There are 3 ways to turn a row about zero (a turn may also mirror it). The second row of each pair is the first, turned, with some noise. The first 30 pairs use one turn. New pairs use 3 turns, one after the other, and a turn may come again.
In the rows, 128 means zero.
Known pairs, each followed by its turns in order:
[121  77 134 144  68 118 150  49 139]
[183 108  66 105 141 180 115 180 139]
L

[171 137  85 153  76 146 123 147  93]
[137  58 130 152 130 115  71 125 148]
W

[ 95 101 127 140 140 179 122 158 111]
[118  74 114 141 145  92 127 105 122]
L

[154 162 138  99  92 120 134 139 115]
[132 114 115 131 180 134 157 112 132]
Q

[134  91 118 184 149 170 127 101 105]
[146  61 132 148 155 161  97 104 119]
L

[107 150 110 180 118 142 101 125 137]
[178 126 109 115  96 108 123 140 147]
Q

[ 99 160  89 132  74 136 148 100 103]
[161  86 103  95 129 174 132 136 157]
Q

[153 121 135 141 117 151  91 159 169]
[138 156 134 116 122  76 172 129 123]
Q

[158 189 151 137 170 137 139 132 120]
[153 122 119 185 138 118 128  72 122]
Q

[140 104  96 129 112  78 140 150 166]
[137 169 140  70 141 139 124 124  93]
Q

[159 135  63 132 177 119 148 153 153]
[159 164 189 113 112 138 118  70 115]
Q

[118  70 143 123 109 130 103 133 123]
[ 94 134 143 116 135 101 132 182 129]
Q

[111 123 123 127  67 149 159 101 136]
[182  95 111 122  96 148 129 109 147]
W

[132 102  76  93 108 167 150 133 117]
[158 116 101 185 144 102 148 119 168]
L

[112 169 144  95 123 105 167 175 171]
[ 76 176 132 120 104  88 145 165 160]
L

[103  92 106 133 140 135  95 110 116]
[129 113 161 117 124  96 149 112 101]
W

[128 171 114 182 111 109 102 138 168]
[129 167 160 126 111 111  69 112 165]
W

[145 173 110  98 155 111 124 142 150]
[113 187 164 141 116 113 123 126 136]
L

[134  53 123 150 141 142 156 131 138]
[ 91 100 117 145  74 115 169 112 108]
W

[115  92 148 129 147 151  80 156 113]
[115  95 129 107 149 109 149  74 109]
L

[134 145  81 188  97  88  99  93 113]
[151 142 137 146 166 179 113 167  62]
L

[107 175 143  93 167 174  92 150 126]
[130 139 178 112 125  51 121  96 134]
L

[103  99 181 124 110 109 103 133 146]
[128 145 121  78  93 117 140 159 119]
W

[ 90 206  81 135 107  83 140  98 113]
[171 122  72  89 138 185  90  92 165]
Q

[200 107  97 119  63 111 170 186 142]
[107 144 122 178 134 177 212 163 172]
L

[169 163  71 133 102 136 134  91 163]
[132 100 158 142 140 170  93  64 170]
W

[161 126 166 126 110 157 177 132  87]
[138  95  93 158 124 141 154 174 159]
W

[ 90  70 148  90 151 136 116 171  96]
[ 83 163 166 162 148 133 112 186 159]
Q

[102 114 168 119 167 103 141  86  84]
[135 143 109 114 161  93 196 144 130]
W

[ 96 143  99 127  91  80 136 106 185]
[159 152 119  83 108 143  99  56 138]
W

New pairs. What belongs after each?
[160 134 114  98  71 124  98 146  54]
[150  45 123 146 105 158 132  77 144]
L Q L

[111 152  76 152 155 145  93  75 145]
[134 179  68 146 100  87 112 110 139]
Q Q L

[126  68 161 135  92  94 128 116 156]
[169  60 138 150 121 150 100 111 113]
L W L

[ 92 164 103 120 113 104 163  98 151]
[119 107 132  81 140 123  83 118 169]
W W L

[ 88 140 126 130 121 120 170 118 166]
[145 156 134 131 138 110 122 129  70]
Q L Q

[104 143  92  72 130  90 188 119 133]
[111 140 200  69 154 120 109 141 149]
L W W

[129 158 101  97 181 147 155 103 119]
[135 120 157 124  75  87 133  86 154]
L L L

[133 126 110 227 116 121 118 116 118]
[142  85 141 148  93 139  92 166 189]
Q L L

[ 82 131 130 153 180  90 109 121 103]
[168 120 144 163  93 175 151 108 116]
L L L

[102 130 168 158 104 131 119 147 153]
[111  95 140 163 132 104 143  91 115]
Q Q Q

[104 121  34 128 115 177 116  78 146]
[179 158  68 166 127 136 160  89  77]
Q Q W

[157 184 172 102  66 134 171 113 146]
[ 96  91 105 149 130  95 189 188 140]
Q Q Q

[118  92 124 134 158 177 128 105 133]
[147 162 127 137 147 135 186 140 139]
Q W L

[ 80 182 117  92 123 128 183 146  87]
[ 62 179 159  90 102 131 173 137 115]
Q L W

[124 119 171 142  79 134 182 126  91]
[121 154  76 161 131 160 143 177 114]
L Q W

[ 79 133 140 119 135 123 178 152 121]
[ 88  93 137 112 140 159 163 139 142]
W Q W

[106 137 130 156 100 102 157 150 116]
[124 151 136 173 150 131 123 151 140]
W L W

[ 88 127 176 134 103 170 132 133 142]
[143 101 171 111 115  91  99 107 155]
Q W W

[ 76 154 155  76 156  97 120 200 144]
[ 45 160 166 141 164  74 137 160 123]
W W W

[136 121 114  94 164 122 148 169 174]
[128  99  81 133 134 120 139  66 126]
L W Q

[152 148 129 125 130 155 158  69 137]
[112 166 105 138  77 153 109 149 117]
L Q L

[146 179 100 167 141 125 117 137 123]
[ 78 117 125 129 148 145 127 178 136]
L L Q

[125  74 155 140 114 182 142 130 141]
[140 119 104 153 179 149 179 135 126]
W W L

[124 125 133 169 129 118 136 127 166]
[136 121 111 144 153  98 118 161 138]
L W W

[155  95  96 157 139  94 125  85 129]
[ 85 148 175 145 162 138 118 140 132]
Q W Q

[ 93 128 129 142 185  91 127  95 119]
[162 132  91 111 163 101 156 133 168]
W L Q

[179 152 197 150 164 117 102  97 127]
[ 96  98 162  79 150 121 100 172  75]
Q Q W

[124 124 128 138 113 135 124 114  95]
[111 125 114 122 124 114 141 154 124]
L Q W

[128 104 134  88 157 141  79 114 162]
[108 121 111  67 163 143 140 148  96]
W L Q

[116 115 167 133 105 156 107 139 134]
[140 125 121  84 105 138 137 108 138]
L L Q

[ 94 138 111 142 167 128  89 113 108]
[119 135 146 177 134 153 117  95 148]
Q L Q

[161 150  88 127 102 117 101 124 100]
[ 68 127 131 132 166 130 116 146 127]
L W L

[ 62 152  98 124 124 157 106 156 138]
[110 206 118 135 115 156 110 149 121]
Q L W

